All rows are made from the same 12 directions, up to rounding. Whole rows:
[[ 17 -16  -5  -2   7   3  -6  14 -19   9  12  -1   1  -9   3  11   6  11
    6 -12 -22  15  34]
 [  6 -13 -18   9 -20  11  20  -5 -15 -14  19   1   0   2 -14  -3 -13   8
   -1 -13  17   4   7]
 [-18  16  -9  -7 -10 -20  15  14 -13  19  -7   9  10  -2 -10  18 -15   9
   -3  -6   4 -15   5]
 [  3  -7  -9  -1   4  -8  15  -9   1  -9   8   5   9   3   0  -5 -17   0
    2  -4   0  -6  13]
 [ -5   2  12  -6   1  -5  -8   1   0   3   2  10 -11 -14  13   0  -3  -2
    8   1 -10   4  12]
 [  4 -16  -3   1  11  -4  -2 -23  -8  16  16  13  34 -27  11 -14 -14  -7
   16  -2 -25 -21  24]
 [ -3   9   9   0   3   4  -4 -20  10  -2 -10  -8   6   0  -4 -16  -2   5
    2   4   6 -19 -14]
 [ -5   6   0 -11   2 -16  11   1   9 -15  -3   4 -11  12   4   0 -16   0
   -1  -1   6   0  15]
 [-34  19  -7  -3 -26  -1   2 -15  -3   5   4  23 -15  -5   1  19 -20 -11
    0  -6  18 -11   7]
 [-13   5   1   5  -8  -8 -10   5   7  -6  -6 -21   4  27 -17  -4  12  -5
   -1  16  35 -23 -18]
 [-14  13  -5  -1  -7  -9  14  -4   4  -6 -12  -7   3   9 -12 -19 -10   4
   -1   9  20 -23 -19]
 [ -9   6  -9 -17   1 -13   5  -4  11  -6 -13   2   0   6   9 -14 -13 -14
   -6   5   2  -3  19]
 [ -8  13  -9  -3   6   5 -25  -8 -12  11  -9 -16   0   6  -5   2  19   2
   -3   3  -1 -12  16]
 [ -4  10  16  -3   1 -27  -8  13   3 -12  -5 -18  -1  14 -12   2  12   7
   -8   9  26  -3  -1]
 [  8   6 -13 -13   6  -7  12  -7 -21 -10  -5  -9  -4 -12  -3 -27 -10  23
   -3  -9 -10   4  34]]

The start of a row, then its end:
[ -4   0  -6  12  -3   3   4 -10  -7   5   7   4  13  -7  -5  -1   1  -4
   0]	[  2   2  -8 -16]
[-11   2  -9   5  -3 -10  15  11  -9   2   7  10  -3   1  -2   3 -11   2
   8]	[ 4  1 -9 -6]
[ -8  12 -23   2  16  -3  16   8  -4  -3  -5   2 -13  27  -2  12  -8   7
   2]	[  3  -8 -10  -3]
[  0 -10  13  -3   1 -23 -12  17  13  -2   1  -8  13   7   2   1  13 -19
  -4]	[14 13  3  2]
[-12  24 -14   0  -3   3   8 -37  12   3  -8   8  17  16 -11  27 -14  -6
 -22]	[-15  14 -15  -6]
[ -1  -5   2   7  -9  11   0  11   0  15   1   0   7   7 -11  17   0   8
   7]	[ -5   5 -13 -16]
[  9 -10  12 -10  -5   7  -6 -18   7   8   2   7  16 -21   7  -5 -13   1
   4]	[-14  -9  -2  22]
[  5  -6 -14  -1   7  15  -1  11  -1  16  -7   0   2   7   3   5   3   0
   5]	[ -1 -19  -3   1]
[ -6  -7  -1  -2   5  -2   6   6   5   3   1   9  -4  -1  12 -11 -12  -6
  17]	[  9 -12 -11   0]
[ -5   0   2   2 -14  18 -21  19  -7  26  -8 -11  -1   8 -13  21  17   9
   6]	[ -4   7 -12  -7]
[  2   6  14  -6  13 -12  11 -17   5   7   3  15  14 -10   3  11 -28  20
  11]	[-15 -16 -20  13]
[-15  11 -11   8   3  -9  15 -13   1  -7   5   6   2  15  -7   5 -15  -1
   2]	[  4  12 -21 -12]
[ -2 -13   3 -16   0 -18   3  20   5   3   0   2   1   5   7  -4 -18   2
  17]	[  1  -3 -13  32]
[-10   6   2  -5 -14  10   7   5   5   8  -5  20 -17 -12  10   8 -13  -5
   2]	[-5 -7 10 -9]
[  8  -9   4   1  -9  10   2  32  -3   4  -5 -11 -12  10 -10   5   7  17
   7]	[ -2   5   4 -12]
[  0   5  -2  -9   7 -14  -3  15 -11  -4  -6 -13 -10   9  -4  -3   4  15
   2]	[ 1  1 -2 23]
[-21   2 -24  -4  14  -7 -14   9   9   3  -5  -4 -10  36  11   5   7 -30
   8]	[ 23   0 -20  13]
[ 13 -12 -20   4   6  17 -15   3   2  -2   4  -7  -1  16   6  14  25 -25
 -17]	[ 0 -6 28 11]
[ -9  13   8  -3   2 -12  -6   2   2  12  -8   2   8  -2  -2  12   3  -1
  -4]	[ 1  1 -7 -5]
[ 3 -7  2  9  8 -5 15 12 -2  3  6  5  5 -2  0 -6 -7  7 14]	[  7 -10 -10 -20]
[  2   3   3  -8   2  -2 -10  -7   1   0  -1  -1   0  -2   3   7   2  -1
  -5]	[-7 -2  5 21]
[-29  31  -3  -3  13 -22   2   4 -13   3  -6  14 -27  -6  11   6  -2   0
   3]	[ 13 -12  -4  -1]
[-13   1   4   3  -7  -1 -19   0   5  16  -3  -1  14  -3   1   2  14 -21
  -1]	[ 12   9 -12 -12]
[ -3   1  -4   5  -4  -6   4   4 -13   4   9   8   2 -11   0   8   2  -3
  -4]	[-2 -2 10  1]
[  9  -3   2   6  23   1 -11  -6   5  -5   2  -8   0   9   5  -1  14  -3
   2]	[  8 -12   1  -3]
[  0  -1   2  -4  -6  -5  22  -2  -3 -12   5  15 -11 -19   8 -18 -22   7
   5]	[-4 -5  9  2]
[  2   9  -5  -8   6   7   0  -7   8   8 -15   2   5   2   3   5  -1  -3
 -10]	[ -5 -11   3   1]
[-18   9  -7  -2   0 -27  11  22 -13 -15   7   8 -29   3   7  -2  -3  -5
   3]	[14  5 11  8]
[  6 -11   5   7   4 -10   3   6  -2 -12  15   2  -1  -1   2   0   2  -3
   2]	[ 4  2 10  1]
[ -2   1 -10 -10 -12   4  -9  -1  -5  -2  -7 -12  -2   4  -5  -8   6  -4
  -9]	[-3 12  3 22]
[ -5  -3  -2  -1  12  -3  -3  -4   0   7  12  20  -6  -5  17  18 -10  -9
  11]	[ -3 -22   1  19]
[  4   6   3  13  17  -6   2 -32  10 -16  13   2  14  10  -3  10  -1  -4
  -8]	[ -1   6  -5 -12]
[ 20 -15  11  -3   3   2   0   5   8  14  -3  -4  29  -6  -3   5   0   5
  -1]	[ -9 -10   0   0]
[ 10   3  18   8   9  -4  -4  -4  -5  -1   9  -4   5  -3 -10  17   3  24
   3]	[-10   0  -3  -5]
[  5 -20   2   9 -16   7   1  13   5  26   5   7  35 -13  -4   9   5 -18
  -1]	[  0   1  -2 -24]
[ -5  -7   9  -6   6 -23  -2   7   3  -6   5  -5   3   5   3 -15  -9   2
  17]	[ 11   6 -21  18]
[  7 -13  10  18  -1   3   1  16 -14   1  15   1  -3 -19   0 -12  13   5
  12]	[ 10  -6   9 -27]
[-12  22   4   7   5 -16  15  -5  -2 -18   0   0 -16  10  -9   2  -6  14
  -3]	[  6  14  -6 -22]
[ -4 -16  -4  -5  -4   2 -14   7   3   4  10  -7   0  26  -4  15  -8   3
  20]	[ -4  11 -27  35]
[ -6   7 -12   6  11  -5   4   2 -13   8   9  19  -5 -10  11  21   3 -10
  -5]	[ -1 -22  16   1]
[ -8   0  10   2 -15  -9  -6  -1  -1   3   9  13   5 -20   5   6   3 -18
  -7]	[ 1  9 13 -2]
[  6 -17  -5   8   6  -3   7   4  -1 -14  13  -4   0   6   2 -19  -1  -4
  11]	[11  2 -3 -1]
[  6   0 -25  -5  -1   6  22  -1  -1  -8  -4  11  -6  -3   9  -6  -8 -14
 -17]	[ -5 -13  28   6]
[-12   1   5   8   6  -4  -2 -15   4 -12  20  22 -19  -3  17  12  -9 -15
  11]	[ 4 -5  4  4]
[  3   3  -2 -13   9  -7  14  17  12  -3 -16   3 -10  10   9  -4 -11   2
   0]	[  3 -12   6   2]
[-1  9  9 -2  6 -7 -1  1 15 -9 -9 -4 -5 14 -1  6  3 -2 -7]	[  5   9   1 -13]
[  1  -1   0   1  13 -12  -1  -3   4   2   6   5  12   6   3  14  -1  -7
  -2]	[ 0 -6 -2  6]
[ -8   2   3   1  -5  -7  -5  -7   5   7  -1   2  16  -6   0  -3   2 -14
  -4]	[ 6  7 -8 -6]
[ -1  -8 -16   0  -2   7  -2  12  -3   6  -5  -7   2   7   1 -13   8 -12
   2]	[10 -2 -2 -2]
[  3   9 -10   3  -4  18   4 -19   9 -11  -9  -2  -5   6  -2  -4   6 -11
 -20]	[ -2   7  16 -19]
[ 13 -10   0   9   5  -4   2 -24  -4 -13  21   1  17  -4  -4   4  -2  -1
  -6]	[-9  4  6 12]
[  7 -13  -5  -3   0  17  -4   1  12  10  -3  -1   8  11   3   5  -4  -6
   6]	[-4 -7 -8  5]
[ -5   1   0   8   1  14   6  -3  14  -2  -1  19 -15 -10  19  -6   2 -25
  -2]	[ 11 -13  20 -34]
[-19  24  -3 -12  -2  -8   0   4   1  25 -25   8   6 -11   4   3  -2  -6
  -8]	[  4 -10  -8  -8]
[  5  -8 -23   4  11   0   6  14 -16   9   6   5   3  -2   7   5   6  -8
   0]	[  2 -23  12  11]
[ -7   6   7   9 -11  18 -16 -12 -16  23   6   9   2 -26  -1  13   9   5
   5]	[-8 -8 -3 -8]
[ -8  -3  -5   2  -4  12 -12  -6  -9  11   5   8  -6 -16  11  -7   4 -10
  10]	[  3 -12  -1   8]
[-11  -4 -33  11 -13  12   8 -13 -25  -3  20   5  -4   3  -8   1  -9  -3
   5]	[-5  8 -9 16]
[  1 -10  -2   4   8   9  -9 -22  10  -4  10   0   8   8   5  -6  -5  -9
  11]	[  3  -1 -18   8]
[  1  -7  13   8  13  -6  -8  18 -12  21   7  -1   9  -8  -1   6   6  16
  23]	[  6 -17 -20  -8]
[  1  10   0 -14  -2   8  -7   1   2  13 -18  -4  -2   1  -1  10   0  10
  -6]	[-12  -7   0  15]
[  1  -4  -1   3  -4  17 -15 -12  11  16  -2   0  17   8  -3  19   5  -9
  -2]	[ -6   1 -12  -3]
[  6  -4  -4   0  -9  11  17  -9   2 -10   5  13  -8 -11   5  -5 -15   0
  -4]	[-10  -3  17  -2]
[ -7   8  11  -1  17 -19 -20   0   4  -8   4  -3  -9  10   8  12  14  -9
  -1]	[11  2  2 11]
[ 4  0  0 -5 -5  2  3 -5 -2 -2 -3  0  2 -9  0 -8 -4  3 -4]	[-5  0  5  6]
[ -6 -10 -16   2  -9  11   7   7   6   2  -5  -3   1  11   0 -20  -4 -14
   8]	[ 12   6 -14 -14]
[  4  -1   7   9   1 -11   3  -1  -6  -2  10  -3  14  -4  -9   5   4   7
  -2]	[ 0  8 -2 -9]
[ -5 -10 -13   3  -8   2  13   8 -10   9   4  -1   9   2  -8 -13 -15   8
  18]	[  2   2 -27   1]
[  8  11   4   6  15  17  10  -5   6   1 -12  -2  -7   6  -3  -1  -1  22
   3]	[ -2 -15  -5 -32]
[ -6   6  14   4 -20  -2 -10  -7  -4   2   5   4   3 -17  -6  10   8  -4
 -11]	[-5 18 10 -7]
[ -1  11  -3  -6  19   5  -9  13  -8   3 -15  -7 -27   2  10 -11  13  10
   8]	[ 10 -24   4   2]
[ 24  -9   3  -4   8  -6  28   7  15 -23  -6 -12   7  19 -11 -11 -14  20
  -7]	[-6  7  5 -8]
[ -4  12  -3   1   8   4   8  -7  13 -10  -7   8 -15  12   6   7  -3  -8
  -8]	[  3  -3   9 -18]
[ 1 13  3 13 18 -5  5 -9  0 -9  3  3 -5  4  0 10  9  2 -8]	[  5  -5   9 -25]
[-25   9 -26  -9  -4  -1   7  13   7   5 -17   1 -13  26   3  -6 -10 -17
   5]	[ 15   6 -21  -1]
